The rows are grouped in 4 different ways at once. Each group adds its own fixed numbers to the row, and there is some noise. The rows also spread widely along 12 directions, which tell nothing about the answers.
Known rows, each followed by its group in each grouping:
[  6   3  23  21  -9  21  -5  14  16  -2  20   9  10  -8 -32 -20 -10 -14
 -17 -19 -26  12  21  -9  40  11   9 -10 -23   7 -25  -7  13  26  15 -11]
J580 A J754 J244
[  5  -2 -21   0   3  12  14  10  -7 -21  20  -9 -13   2   3   8  15  -1
 -15   6   9   7   1  15  10   9  10  23   2  -1 -12  -7  12   3   2   7]
J402 C J399 J675
[ 20   0   0  -5 -31  19  -8  11   2  -1  31  -8  11   9  22  14 -16  13
  14 -11  -1 -16  27 -18   9 -20  11  -7 -27 -13 -26 -30  26 -11 -14  -1]
J217 X J2 J310
[ -4 -19   7  37  20 -18   1   3  10 -18  -1   2 -35   4 -30 -29  -6  -1
 -40   6 -20  30 -11 -13  12  16  -1  30   6  -3  -3   0 -20  26 -21 -33]
J798 P J754 J40
[ 13  -7 -18 -16  -9   8 -24  24  -1  -4  -2   2  24   5  23   6  -9   3
   1  -5   3 -10  39 -26 -10 -22   2  -7 -13  10  23 -25  36  -3   6  18]
J348 C J2 J6
[ 18  35  13  -6 -13  18  -3  20  14  15  18   5 -12 -10   3 -22   5  12
  21 -13 -35  18  12  22  35 -11  17  25 -14 -18 -21  35  61   5  17   1]
J781 B J399 J244
[ -1  22   4 -18 -10 -23 -10   8 -17  21   3  10 -10   7  14  17  -3  -3
 -15  13   7 -27   9 -28 -19 -41  -7  -5 -32   3 -23 -10  14  -7  21 -24]
J402 X J91 J675
[-17  -2  -8  -5   8   7  13   7 -25 -18   1  -1  -9  -5  -1  20  35 -13
 -29  -3  37 -22  19 -14   0  -1   1 -16   4  37 -19 -16   2  -4  14  15]
J348 G J91 J40
[ -7  -3 -23 -22  11   7  19  16 -17 -24   3   7 -18   7  11  16 -10  12
  -9  20  24 -22  11  -3 -20 -13  -7  22 -23 -16  -7 -20  22  12   9 -16]
J798 A J754 J6
[-37  -8 -21  -8  27 -25  21  -3   3 -15 -48  31 -31  -1  -5  12  -6 -12
 -34   2   3 -12 -14 -23 -31 -11   1  52 -13   2  -3   2  10  16  20  -7]
J580 B J399 J310
[ -1  -7  21   5  38  26 -23  -1   1 -31 -10   3   1  11   0  13  17  13
 -19 -38   6 -28  27  -3   4  -6   6 -13 -37  10 -20 -32  -4   8   5  -4]
J217 G J2 J244
[  6  12  15   9  -9   2 -11  -3  19   4   1   2   0  -6   3  -8   5   5
  12 -34 -34   9  10  -7  15 -13  14  22  -9  -4 -33  14  29  -5  -1   4]
J781 P J399 J244
[ -1   4   9 -14  14   7   6  20 -15 -15  -8   6 -45  -4  16 -17   0  27
   7  27   2 -14 -23  19 -10 -12  -5  20 -10 -33   0   1  18  15   5 -39]
J402 X J399 J310
[ -2  -5   9  13  13 -10   6  -5 -18  -7  -8   1 -35   2   9  -2  18  26
  11 -15  -5   1  -6  17   7 -13   3  -4  33  -6 -39   8  19 -15 -25   2]
J798 B J91 J310
[-21  21 -24  -4  -2 -31  20  -1  -7  11  -2  13 -21  15  -5  35   7 -21
 -37   7  12 -11   4 -30  -9 -19   1  34 -11  14 -30   2   8  -6  24  -7]
J348 X J2 J6
[  7 -20 -30   9   4   3   2  16  -8   7  24   6  -3  10   5 -14  -5   6
   7  19  -3  18 -17  50   6  14  10  -1  31  -9   6   6  24   3 -12  14]
J580 X J399 J310
[ 11   3 -29  -7  22 -13 -25  14  -8  -1  -1   6  -4  18  13 -11  16   2
 -19  13   0  11  13   8 -17 -16  -2  22   8   9  21   7  19   4   3   6]
J402 X J754 J244
[  1 -40 -29   4  11   9   1  25 -21 -13   5   8   7   6  -3  -1 -10   7
  -3  15  23  -2  12   4   4   4  -9 -43  23  18  13 -29  15  11 -16  11]
J402 C J754 J6
[ -4   0  11  -4  26  -2  -8  21 -20 -28 -29   6 -40  -4   3 -19  26  17
 -28  12  24  -6  12 -25   7 -11 -13   6   1   9  21  -4   4  20  -2 -24]
J217 B J754 J6
[ -1 -35 -13  28  -6   4   6  -8  -2 -27  29 -10  18   9 -11  23   6 -21
 -16 -17  18  -8   6  -3   6  26   7 -25  20  27 -29 -44 -28  -5 -15  11]
J402 A J2 J244
[ -9  -7 -15 -22  -5   7   3  23  -5  14  -9  26  14  -4  11   4 -25   2
  13  12   3 -20   3   5 -17 -16   0  -6 -20  -8   5  -5  44  13  29   1]
J580 X J399 J6
[  8  11   3   3 -31   2  22   4  -3  -1  17  -1 -19  -9  15  -8   2   7
  32   2 -16   4 -11  21  13   2  17  21  24 -21 -33  18  38 -19  -3   3]
J781 B J2 J310
[ -9 -31   6   5 -15 -12 -10  -9  -8 -20 -25   4  13  -9  27   3   9  -6
  10 -15  14 -20  -4 -19 -32  -1   4 -12  28  16  -2 -25  -8 -17 -14  12]
J580 B J399 J310
[  5 -11 -15  10  -4 -12 -10  -3  24  12  11   7   6  15   8   0 -32   3
   1 -11 -37  12  -4   6 -17 -12  17  41 -17 -26 -19  -2  21   1  -8  -4]
J798 X J399 J310
[-32   2  19 -11  12  -7  12  -6  -3  10 -15  31  -1 -11  -9  23 -26  -8
  -4  -8 -10 -43 -11  -1 -30 -11   5   0 -46 -10 -45 -20  12  14  43 -29]
J348 P J91 J244
[ 11  19 -18  11  14   3   8   2 -18 -16  30 -15 -33  19   8  13  38  11
 -18   0  11   8   6  28  14  -4   8  26  10   2 -32  12   6 -18  -8   4]
J402 G J2 J40
[  2  10  12   4   5 -15   5  -5 -17 -15  15 -13 -42   5  13  -4  22   5
 -19  23  10 -11 -28  22 -12   5  11  34   3 -21 -21  -5 -19  -4  -5 -36]
J217 X J91 J310
[-22 -23 -10  -8   7  -5  21  13 -13 -29 -30  15 -30 -12   1  -5  -1   0
 -12  19  20 -16 -17 -16 -17   4  -8  14  14   2  13 -11   3  14   5 -11]
J580 A J399 J310
[ -2  24  13  -9   4 -25  -1  13 -16  -3 -22   8 -53   0  16 -21  17  12
  -7  33  -5  -6 -24   0 -17 -19  -4  37  11 -17   6  21   7  -1  14 -38]
J402 X J2 J310
[-16 -16  -9  35  11 -34   6 -21  -8  13  17   8 -13  18 -17  21   8 -17
 -30 -10  -1   8 -28  19  -3  14   8   7  20  18 -45   2 -30 -11 -11  -6]
J217 A J399 J40
[  5  11  15  -2 -34  12  11   0  11 -16  16  -9   2 -22  17 -11   6 -11
   8  -2  -8  -3  -9   9  -5  19  26  47 -10 -16 -18   2  11  -3  16  -8]
J217 B J399 J40
[  5 -18  23  22   1 -29 -21   4   2 -11 -10  -2 -22  -4  -6 -43   2 -10
 -25  18 -16   7 -28  -4 -17  13   6   8  24   1  18  -3 -29   8  -7 -32]
J402 G J91 J310
[  1 -26   4  -8  27  19  -6   9 -28 -27 -15   3 -25   4  25  10   9  48
  18 -15  21 -27   9   4   0 -25 -13 -32  -3 -10 -13 -24  19  -6 -26  -3]
J217 A J399 J675
[ -5   1   2 -14  -6  20  20  29  -6  -6   9  11 -16 -12  -8  -5 -14   5
  -2  18  10 -15  -3   4  15   5   1   1 -23 -11  -3  -8  25  25  23 -22]
J217 A J399 J6
[  9   3   7   1   0  -6 -24  17   6 -10 -11   1 -12   6   3  -6  -2   2
 -25  -3  -8   1  24 -45  -2 -24  -7  12 -24  10  11 -16   5   7   0 -20]
J402 C J2 J40
[-12  21 -29   8  39 -11   0  -9  -9 -10   0   3 -16  20  -5  15  48 -15
 -54 -13   5  13  18   9   0  -6  10  53  -3  24 -18  17   6  -4  15  20]
J348 X J754 J40
[  2   9 -13  -7   9   7  -5   6  -5   2  14   2   6  13  15  23   7   6
  -3 -16   7  -9  20   9  -1 -17   9   9 -18   1 -24  -6  27  -3   9  11]
J798 B J399 J6
[-10 -16  -2 -11 -33  17  32  15  17 -15  -7  14   6 -24  -2  -3 -37 -13
  12   9 -14 -14  -5 -15  -4  15  19  26 -16 -18  -9 -17  32  13  21  -5]
J217 C J2 J310

New rows. What belongs after each?
[  5  -7  13 -11  17  41  14  33 -14 -44  -5  -7 -31 -20  -5 -24  25  18
 -12   7  19 -12  17  -6  31   5  -3 -14  -8  -2  10 -19  21  29   7 -11]
J402 X J91 J675
[ -8 -13  11  31  16 -32 -14   8 -10  32   2  23 -11  13 -29  -7 -10 -12
 -18   8 -20  10 -25  23   8  11  -3 -35  26  20 -10   5  -6   8   9 -19]
J348 C J2 J244
[  1  -8   7 -11 -23  16  12  39  -2  -6   6   8 -15 -22  -3 -24 -25   4
   5  26   7  -6  -2 -15  13   6  -3  -6  -9 -13  22 -13  30  30  16 -27]
J348 B J399 J6
[-25 -46 -26   7 -11   0  33  11   1 -23 -10  11   1 -13 -18  13 -14 -18
 -13   4  28 -12   1 -42   5  18  -4 -13  15  25  -4 -31   0  18  -6   7]
J781 P J399 J6
[-11 -18  17  -8 -18 -14  -5  28 -18 -10 -41  13 -33 -22  11 -25  -1  13
   8  24  17 -14  -9 -52 -13 -19 -22 -22  25  15  25 -10   6  10  -8 -23]
J402 P J399 J310
[-18 -21 -20   5  -5  -3  29   0   3 -16  -8  15  -1  -4  -5  12 -19 -18
  -8   6  -5  -7 -14   3 -13  16  14  23   6  -4 -18 -14  11   3  10   6]
J580 C J2 J310
[ -5 -14   1   1  -7 -10 -16  -4  14 -29 -30  -1  11  -1  12   6   9 -12
 -23 -24   6 -18  25 -57 -19 -10   9  21 -11  22   3 -23  -8  -8   2   8]
J217 G J2 J6
[ -2 -15  12  19   4  -5   3   9 -18  -1  20   5 -15   0 -12  -4   6  -4
  -4  15  14  -5 -28  28   8  21  -4 -31  22   8 -16 -12 -15  13   2 -25]
J402 B J399 J244
[-16 -34  18  10  23   2  -5 -15   4 -44 -47  10  -3 -11  17 -10   3  13
   9 -25 -14 -22 -14   5 -34   7  11  20   8 -15  -7 -20  -6  -3  -6  -2]
J580 P J2 J310
[ -3  12 -29   2  16 -32  -7   6 -11  41  31  20  -8  29 -15  20 -10 -16
 -32  15  -4   3   3  20  -4 -20  -2   0 -17  13 -20  11  16  -1  15  -7]
J781 A J91 J40
[ 18  11  -1  -4   0  17 -16   1 -10   2  37  -6  17   8  29   5   9   8
  15  -2  -3 -10  -3  62  -8   5  21   7 -12 -22 -18  -2  22 -12  11   7]
J580 B J399 J675
[-11  -4   0 -13  -1   8   1   1 -15 -26 -14   5  13  -9  10  12  26 -16
 -21  -7  27 -27  21 -24 -12   0   5   0  -7  29  -5 -21   0  -3  20  15]
J217 A J754 J675
[ -6  -3 -25  14  10 -24   3  -1  -2 -19   9  -7 -18  11  -6   0  31 -29
 -47  22  15  11 -11   4  -8  28   7  39  30  21  14  -4 -25   6   9  -3]
J348 X J2 J244
[-10  -2  21  15  15 -20  -5 -15 -13 -25 -20   0 -37   7   5   4  21  10
 -26 -14   5 -13  -3 -29  -9 -17  -5  18  -3   3 -32 -14 -24  -8 -18 -28]
J217 A J754 J310
[-17 -17 -26  12  15  -9  14   5   1  25  20  26   2  20 -27  28 -33  -9
 -16  -4  -6  -5  -3  12   9  -5   1 -13 -24   3 -36  -9  16  13  11  -5]
J781 A J399 J6
[  8  19  39   9   1  29 -13  12   5 -10   8  -2  -9  -7  -7  -2  17   9
 -11 -36  -8  -6  30 -24  35 -18   3 -10 -40   9 -34 -11  13  12   9 -17]
J402 B J399 J40
[ -1 -13  21  24   3 -16  -6  -2 -11 -17   7  -4 -11   1  -9 -14  10 -16
 -30  17   2   1 -22   6 -12  21   1   4  11   9  -7 -16 -38   7  -2 -36]
J402 C J754 J40
[ 22 -15 -25   7 -10  -3   0  25   3   3  29  -3 -25   9   6 -26 -26  22
   4  27 -14  30 -10  16  11  -4  -2  22   6 -32  13   5  29  11 -29 -20]
J580 X J399 J40
[ 11 -17  15  31  -5 -25 -22  -4   2  -6  15  -9 -16   8   0 -14   3  -4
 -15   1  -5  11 -20  -2  -4  10   0   0  20   2  -7 -14 -31   2 -23 -32]
J402 B J399 J244
[  8 -12  18   5 -28  -7  10  12   0 -28 -10  -6 -38 -17  14 -31 -12  17
  10  13  -7   6  -6 -34  -2  -4  -3  24  15 -24   0  -8  10   6 -28 -33]
J798 B J754 J310
[-13   9  20  13  25 -28 -11 -15  -9   4 -17  12 -18   9   7   8  18   2
 -13 -13  -6 -14 -23  16 -24 -12   5  19  -3  -1 -31   7 -14  -7  15 -24]
J402 B J399 J6
[ -4  18 -13  -5   2 -16  -2   8 -16  24  -2  23  -9  10  12   6   6   1
   8   9  -7  -3  -4  31  -9 -17   7   7  18   2 -13  25  39 -14  18  14]
J580 B J2 J310
[-10 -17  11  13  -2   6   3  28   8   5  -1  20 -18  -3 -31 -16 -32  -7
 -27  12  -5   0  -2 -30  24   1  -7 -20 -26   1   1 -21   4  41   7 -36]
J580 X J399 J310
[  7  -5   2  28  15 -22 -34  -9   5   7  28  -4  -6  29  -2   5 -12  -2
 -33  -3 -12   6  -9   7 -10  -4   6  14 -23  -8 -17 -21 -30   3 -19 -31]
J580 P J399 J310
[  7  -1  17   6  31  -1  -9  15   0  -9  -4  11 -31  -3  -9 -32   1  16
  -6   4 -23   7 -15  34   5   2   4   9  -3 -20   1   8  17  22   8 -28]
J402 B J91 J244
[-13 -12   5   6   4   1  11   6  -9 -41 -24  -4 -16 -11   1 -12  38 -18
 -25   9  22 -13  -6 -16  -7  22   5  15  30  24  11 -15 -20   7  13  -1]
J402 X J2 J310
[ -2 -19 -26   5  15   3  -1  30  -1   4   3  17 -21  12 -19   1 -20   5
 -24   8   9  10  17 -22  22 -14 -11 -17  -9  14   9 -15  24  27  -9  -2]
J402 B J399 J310
[ 22 -12  10  -3 -31  23   4  27  -5 -45  15 -19 -18 -15  18 -20   3  11
   8  16  23  -7  13 -27  15  12  -5  -7   9  -8  18 -34   7  10 -19 -22]
J580 B J2 J244
[-16  -3  43  15  24   7   8 -11  -6 -44 -36  -5 -32 -18   0 -16  52   5
 -15 -25   1 -15 -18  -3   5  12   7  20  11   4 -27   0 -23   4   9 -17]
J402 X J399 J675
[  0 -38  -1  25  42  25  -9  -9   9 -50 -10  -3  14   2   3 -13  12  13
   0 -34 -16  -1  -1  45  -2  31  22  15  11 -14  -4 -20  -3   5 -11  15]
J580 P J2 J6
[  3  15  33   9  -2 -17 -21   4 -22  -2 -17  -8 -29  -4  19 -21  58   6
  -1   3   8   0 -13   3   2  -5  -1  -5  50  23  -2  22  -9 -16  -2  -4]
J798 X J399 J310
[-11  24  22   0 -30   7  24   8  -3  -3   3   3   2 -28 -11  -8  26 -35
 -11   2  -4  -5  -4   1  17  21  23  12  13  21 -30  11  15   1  40  12]
J580 C J91 J310
[  6 -22 -15  18 -25  11  11  -8  11 -33  32 -16  23  -2   3  -8   3 -29
 -17   4   3   6  -4  11  -6  39  28  33  12  -4 -11 -27 -16   2  -5   9]
J580 X J754 J310
[  8 -15   7   0   1  23  -1  31   2 -18  -8   9 -14  -8  -2 -24 -19  15
   4   7 -12   1   8  -5  18   0   0  -9  -6 -13  15 -15  30  21  -3 -12]
J580 C J2 J310
[ 15  35  -6 -15 -39 -14 -18  18   5  12  12   1   6   0  18 -12   7 -24
 -12  18 -10   5  16 -18  -7 -14  11  35  -3   8  17  14  24 -10  28   4]
J580 A J2 J310
[ -7 -13 -12   3   5  25  10  -9   2 -43   0 -10  12  -2  12  30  28  -6
 -15 -41  23 -16  30 -23  -2  -1  13  16 -16  21 -33 -32   2  -7  -3  26]
J402 B J399 J40
[  4  27 -10   6   8  -4   1  14 -27  30  42   7 -24  20  -5   6  10   5
 -13  22   1   7  -5  44  18 -11   3  -4   2  -4 -31  17  24  -1   9 -11]
J348 X J754 J310
[-15 -24  15  -4  17  45  27   9 -15 -60 -25   1 -11 -27  -2 -10  27   9
  -4 -11  25 -28   7   2  11  26   9  -6   0   4 -11 -21   8  15  11   9]
J217 G J754 J675
[ 18  17  14   2   3  30   2  18  10 -30  -5 -10 -24  -6   8 -18  22  28
   9 -31 -17  13  37 -13  42 -14  11  25  -3 -12 -16  10  45   3  -7   7]
J798 B J2 J6
[  9  10  23 -15  -8  28   7  10  -2 -39 -14  -4 -14 -26  28 -24  15  22
  23 -12  -9 -10  12  -1  -8 -10  10  37 -13 -25 -11   1  35  -1   7 -10]
J402 B J754 J40
[-11  -8   2  -1  -3 -16   5   0 -21   6 -17  18 -10  -2  11   6   4  11
  18  -3   4 -17  -4  -7 -17 -23  -8 -19  19  10 -32   1  19 -12  -1  -3]
J402 X J754 J244
[ -5  -9 -33  -3  31  11  -8  16   3  -6 -19  18   9   8  -2   6  13   3
 -15 -27   1  10  36  -1  13 -15   6   6  -2  24   8   5  45  10   7  43]
J580 B J399 J6
[-10   3  -7  10 -24   6  17  -4   3  14  34   3  25  -6  -9  21   6 -30
  -1 -12  -1  -5  -5  20   9  22  22  -1   6  16 -45  -4  11  -3  26  18]
J348 X J399 J244
[  4  18 -17   1 -29   7  32   4  -6   1  30  -7  -5  -3   5  20  13  -5
   8  -5   0   5   6  14  26   5  22  25  14   0 -46  10  35 -19   6  21]
J217 C J2 J6
[  3 -24  20   5   6  15   3  15  -9 -36 -17   1 -15 -15  12 -28  -2  20
  17   8  -5 -11 -18  20  -2  18   3  -3  18 -23  11 -14   8   9  -4 -22]
J580 C J2 J6
[  4 -64 -16  28  11  14   3  -4   5 -35   8  -7  10   4   2  -1 -13  18
  10 -28  -1   4  -4  15   5  22  10 -13  23  -7 -14 -36  -5  -1 -45  13]
J217 A J399 J6
[ -8  -7   3  15  18 -17 -10  13 -15  42  -6  35  -7  13 -20  -4 -17  10
   0   0 -20   5   0  12  13 -23  -8 -42   5   9 -25  17  31   8   5  -5]
J798 X J754 J675
